The rows of a group lie close to one hidden flat surface of 11 dimensions, which passes through zero. Surfaces can cross.
(in the rows, 128 means zero)
Known rows, each followed by its group:
[118 126 142 112 113 100 121  95 100 155  98 148 119  79 137 167 163 131
 140  45]	k665
[165 136 113 102 172 181 141 109 105 140 209 168 133 169 147 119 187 182
  91 116]	k140
[124 135 107 130  76  91 161 158 117 143 111 114 133 171 102  88 135  62
 109 154]	k654
[126 142 129 135 197  85 115 107  91  98  80 119 152  83 131 142 144 161
 147  99]	k665
[101 143 123 134 162 159 154 125 191 123 144 145 102 112 151 115 155 129
 117 219]	k665
[118 142 121 117  67 120 139 157 155 121 136 136 109 132 143 123 202  66
 108 153]	k930
[110 117  93  89 115 152 122 122 133 121 115 166  69 160 180 124 175 102
  71 119]	k930
[130 144 119 133  87 149 203 140  93 135 163 126 168 142  84  98 111 178
 113 142]	k930
[117 138 102 127 151 154 120 153 140  81 157 141 134 146 110 131 152 140
 124 123]	k930
[136 127 118 159 175 108  79 142 139 162 120 126 128 142 118 124 129 147
 111 176]	k930
[106 142 109 124 123 147 119 154 159  71 126 133 145 150 116  95 137  94
 135 157]	k930
[122 126 144 117  97 127 109 132 140 107 111 139 131 123 124 112  66 137
 117 139]	k140
[139 167 123 124 165 109 156 143 134  33 143 116 175 111 152  80 205 110
 150 194]	k665
[116  94 176 103  70 125 119  88 133 176 155 164  90  97 158 138  81 169
  92 104]	k654
[ 97 136 143 115 148  94 172  85 100 125 108 138 135  55 147 155 167 144
 157  63]	k140
[190 128 133 135 143 122 131 122 103 177 140 112 132 162 171 108 179 143
 108 187]	k665
[110 118 156 136  64  40 164 125  90 158 146 121 141  79  83 138 107 120
 118  72]	k930
[126 144 122  97  88  90 152 145 102  97 168 148 134 133 109  97 174  89
  93 107]	k140
[131 130 112 125 135 137 108 104 104 201 126 159 130 168 132 115 130 142
 109 110]	k665
[150 169 121 105 123 128 204  78  81 146  92 136 168  98  88 125 118 131
 139  46]	k654
[106 148 152 144 187 135 103 109 191 122 195 147 150  59  95 159 155 138
 179 103]	k140
[175 148 120 141 129 145 155 142  98 128 156 106 178 172 127  79 141 160
 133 179]	k140
[ 67  99 147 124  92  80 140 153 101  72 137 128 115  83 150 136 129 163
 108 135]	k654
[ 78  78 110 185 151  95 145 191 103 143 187  82  88 139 121 194 162 146
 131 144]	k654
[121 129 141 152 109 160 113 153 177 183 133 118 106 111  88 166  78 157
 122 177]	k930
[155 126 146 152  79 113 168 158 115 155 135  77 149 104  73 171 106 122
 158 115]	k654
[109 135 138 134 142 151 142 102 154 132 136 137 146 100 117 133 104 161
 156 125]	k140
[103 110 144 141  73 122 203 134  74 193 112 117  93  92 140 172 121 221
  77 161]	k654
[166 152 141 137  95 129 143 141 141 147 159 114 166 136 109 100 144  91
 151 150]	k654
[198 111 130 129 102 144 134 144 113 167 121  79 117 196 167 113 145  69
 145 167]	k930
[134  95 154 159 108 137 130 178  99 132 130  77 100 107 147 194 134 203
 123 181]	k654
[135 125 173 115 135  71 116 103 162  71 155 135 138  82 163  83 123 106
 130 160]	k665
[ 98 115 127 115  91  97 138 109 121 146 169 160 120 126 111 108 101 121
  96  92]	k930
[134 116 127 124 127 105 127 134 141 128 131 122 102 150 156 112 138  82
 104 163]	k665
[156  91 114 116  98 108 125 108  96 150 108 111  97 172 188 114 129  71
 123  93]	k140
[ 73 148 131  89  72 110 181 116 100  75 106 168 145  88 121  94 114 159
  91 108]	k930
[ 90 130 119 146 189 121 121 128 113 141  87 130 114 104 146 143 144 195
 110 185]	k654
[134 117 134 106 100 218 135 120 169  98 153 143  96 119 106 176  63 146
 140  58]	k654
[ 50 142  80 105 138 158 211  72 123 140 172 194 149 164 129  58 127 137
 111 106]	k140
[157 130 113 119 107 152 155 131 109  54 104 102 152 148 183 103 165 105
 175 115]	k140
[123 109 122 129 142  79 117 114 113 167 119 128  96 140 148 138 141  85
 110 108]	k665
[126 141 148 159 168 126 127 132 140 186 146 123 142  84  74 160  93 203
 123 167]	k140
[ 96 153  97 146 137 121 186 148  85 141  81 112 144 118  91 163 155 148
 130 117]	k665
[ 99 141 107 113  88 160 173 137 136 113 165 149 140 158 111  88 140 110
 115 134]	k665
[111 129  94 154 130 126 185 141 124 199 177 125 122 163 115 128 191  93
 124 142]	k654
[124 122 110 119  99 164 125 197 151  39 167 103 112 147  79 174 121  89
 146  76]	k140
[148 123 174 109 135 192  65 120 220  81 168 149  91  68 173 184 156 121
 178 106]	k665
[125 113 135 131  89  90 153 123  92 153 143 121 133 136 109 107  96 124
 105 112]	k930

New rows, each followed by its group:
[141 130 148 155  74 149 134 186 164 144 163 101 106  81  86 199 155 157
 127 136]	k930
[120 137 133 111 136 138 129  99 108 110 122 161 158 128 123  92 102 182
 116 121]	k665
[179 187 110 150 154 147 130 138 143 151  41  91 180 141  60 119  97  83
 163 153]	k654
[ 92 133 111 123 172 138 170  90 148 155  78 120 108 125 146 148 137  65
 181 119]	k930
[ 81 115 118 149 140 162 208  47 135 199 137 145 141 119 160 108 101 158
 180 107]	k140
[138 130 145  88  88 192 140 113 153  83 131 144 128 132 159 107 111 128
 151 124]	k930
[ 77 140 143 122 121 141 157 108 166 109 134 145 139  79  97 139  98 131
 169  99]	k930
[158 122 171 146  55 116 107 158 179 154 216 117 148 129 115 108 141  71
 158 167]	k654
[113 126 133  96  81 139 194  94 103 133 139 151 126 118 135 113 118 138
 118  89]	k930
[138 124 131 163 147 118 127 176 115 130 125  84 121 112 149 169 188 150
 138 182]	k654
[115 120 131 124 109 126 144 126 125 132 120 117 130 132 117 127  87 115
 141 114]	k930
[118 141 132 120 132 107 111  97 132 188  91 158 112 106 168 130 192 114
 117 144]	k665
[167 144 116 127 111 156 191 108  67 188 175 142 170 169 133  97 179 176
 112 122]	k665
[152 114 103 123 189 154 102  98 105  93 122 135 134 178 169 109 116 150
 144  98]	k140
[118 150  95 131 134 214 192 155 146 121 124 114 112 135  97 191 149 145
 143 107]	k654
[103 136 150 139  69 129 105 163 189 144 146 139 116  99  89 140 100 125
 106 168]	k930
[148 111 135 150 107 137 153 141 129 156 207 110 132 135  89 155 125 134
 148  83]	k930
[132 120 134 101  72 145 109 118 126 127 155 155 127 134 129 127 113 123
 133  65]	k665
[ 92 120 123 131  96  72 162 124 109 175 142 137 101 104 109 148 149 105
  97  88]	k930
[111 140 122 134 103 136 185 139 142 136 136 107 132 119 107 142 157  92
 158 125]	k930
[153 119 158 110 101 126  95 124 116 116 110 134 104  93 164 148 133 172
 100 122]	k930
[116 108 173 125 122  83 157  92 151 146 165 132  95  70 147 137 100 127
 111 133]	k665
[110 131 126 125 147 126 149 112 135 102 134 126 138 108 128 146 139 103
 162  83]	k930
[139 109 121 117  53 151 167 156 132 178 127 120  87 183 140  91  89 119
  59 208]	k665
[129 145 119 133 155 118 117 128 119 105 144 132 167 144 102  87 108 148
 123 148]	k140
[103 118 112 133 114 135 166 132 125 125 104 110 102 110 128 171 135 103
 150  90]	k140
[172 126 145 141 113 154 164 169 129  95 131  78 126 115 134 155 132 157
 137 188]	k665
[ 79 144  91  94 171 125 139 118 151  30 145 166 115 159 154  61 158  72
 106 132]	k665
[169 113 133 124  81 165 167 148  76 172  93  96  97 128 138 194 126 184
 107 102]	k665
[115 106 125 118  94 140 124 135 161 146 161 141  75 134 155 150 166  80
 120 115]	k654
[114 134 129 136 139 111 109 128 153 124 188 157 132 101 109 140 174 128
 125 101]	k930
[120 137 152 118 156 107  73  98 128 109  90 154 155  90 136 111 106 156
 139 128]	k665
[118 137  95 152 153 173 131 126 165 147 117 129 145 181 149  77 121 113
 143 197]	k140
[111 106  88 106 101 177 139 133 143 144 146 144  84 217 139 106  96  87
  98 129]	k930
[168 129 143 150 115  99 121 118 113 180 136 115 163 146 142  81 131 132
 126 189]	k140
[133 111 115 109 183 131  75 105 119  87  51 120 102 156 181 125  98  95
 144 111]	k930
[154 115 137 131 173  85 134  93  81 136 143 127 144 131 154  96 117 165
 111 137]	k665
[138 150 119 143 148 156 141 127 134 100  98 111 166 132 159 102 160 132
 174 176]	k140
[150 126 118 111 129 136 125 100 103 163  78 137 106 153 151 118 100 144
  90 134]	k654
[138 134  97 112 125 198  88 137  91 138  55 146 123 168 131 149 119 183
 117  96]	k665
[129 129 111 127 146 105 160 118  81 130 154 136 136 127 132 130 173 147
 120  87]	k930
[ 92  90 101 109 164 126 138 120  51  49 113 135 106 140 152 154  99 198
 103  44]	k654
[ 85 112 111 119 155 115  76 107 152 134 139 182  92 135 128 128 117 131
  76 101]	k930
[155 133 139 130 127 133 197 107 105 164 152 112 128  89 148 178 205 132
 171  87]	k930
[132 149 123 127 138 121 127 152 127 144 127 131 137 132 108 119 164 133
  95 180]	k140
[143 138 134 130 133 155 119 158 152 102 153 116 118 105 116 177 170 126
 148 117]	k140
[158 169 149 120 142 132  46 115 108 116  52 143 188  85 152 127 188 152
 169 114]	k665
[151 156 124 155 133 112 107 171 148  84 125  99 178 147  81  99 110  82
 170 157]	k654
[122 125 124 129  94 181 162 113 147 165 132 138 121 143 157 103 123 137
 131 170]	k140
[156 165 121 139 139 130 164 132 114 169  43  98 137  95 125 159 185 121
 138 159]	k654
[ 69 111 157 107  87  74  97 103 159 120 151 178 118  97 150  82 109  98
 106 140]	k654
[118 138 123 142 170 131 127  94 134 190 158 158 146 144 131  87 124 176
 104 182]	k654
[135 108 171 116  50 123 126 124 146 119 133 119 119  87 139 139  98 105
 157  98]	k140
[144 131 144 126  92  90 138 122 105 131 118 121 150 130 144  89 127 112
 128 142]	k140
[107 124 110 151 215 125 137 127 151 121 149 115 115 143 119 135 100 143
 124 158]	k665
[171 127 157 139 143 129  77 130 133 141  86 109 134 111 120 144  82 162
 141 152]	k654
[100 115 113 102 183 172  98 112 173  13 157 160 105 151 141 107  81 130
 124 103]	k665
[141 123 123 126 124 157 131 119 121 102 142 124 145 154 130 109  97 150
 141 114]	k140
[163 147 147 126 113 139 128 128 120 120 149 131 170 117 137 103 158 150
 145 141]	k665
[133 115 112 138 143 122 199 144 104  90 171  87 122 137 116 139 121 134
 123 130]	k665
[140 134 163 138  97 124 186  96  86 180  57 106 143  67 166 135 123 202
 138 167]	k140
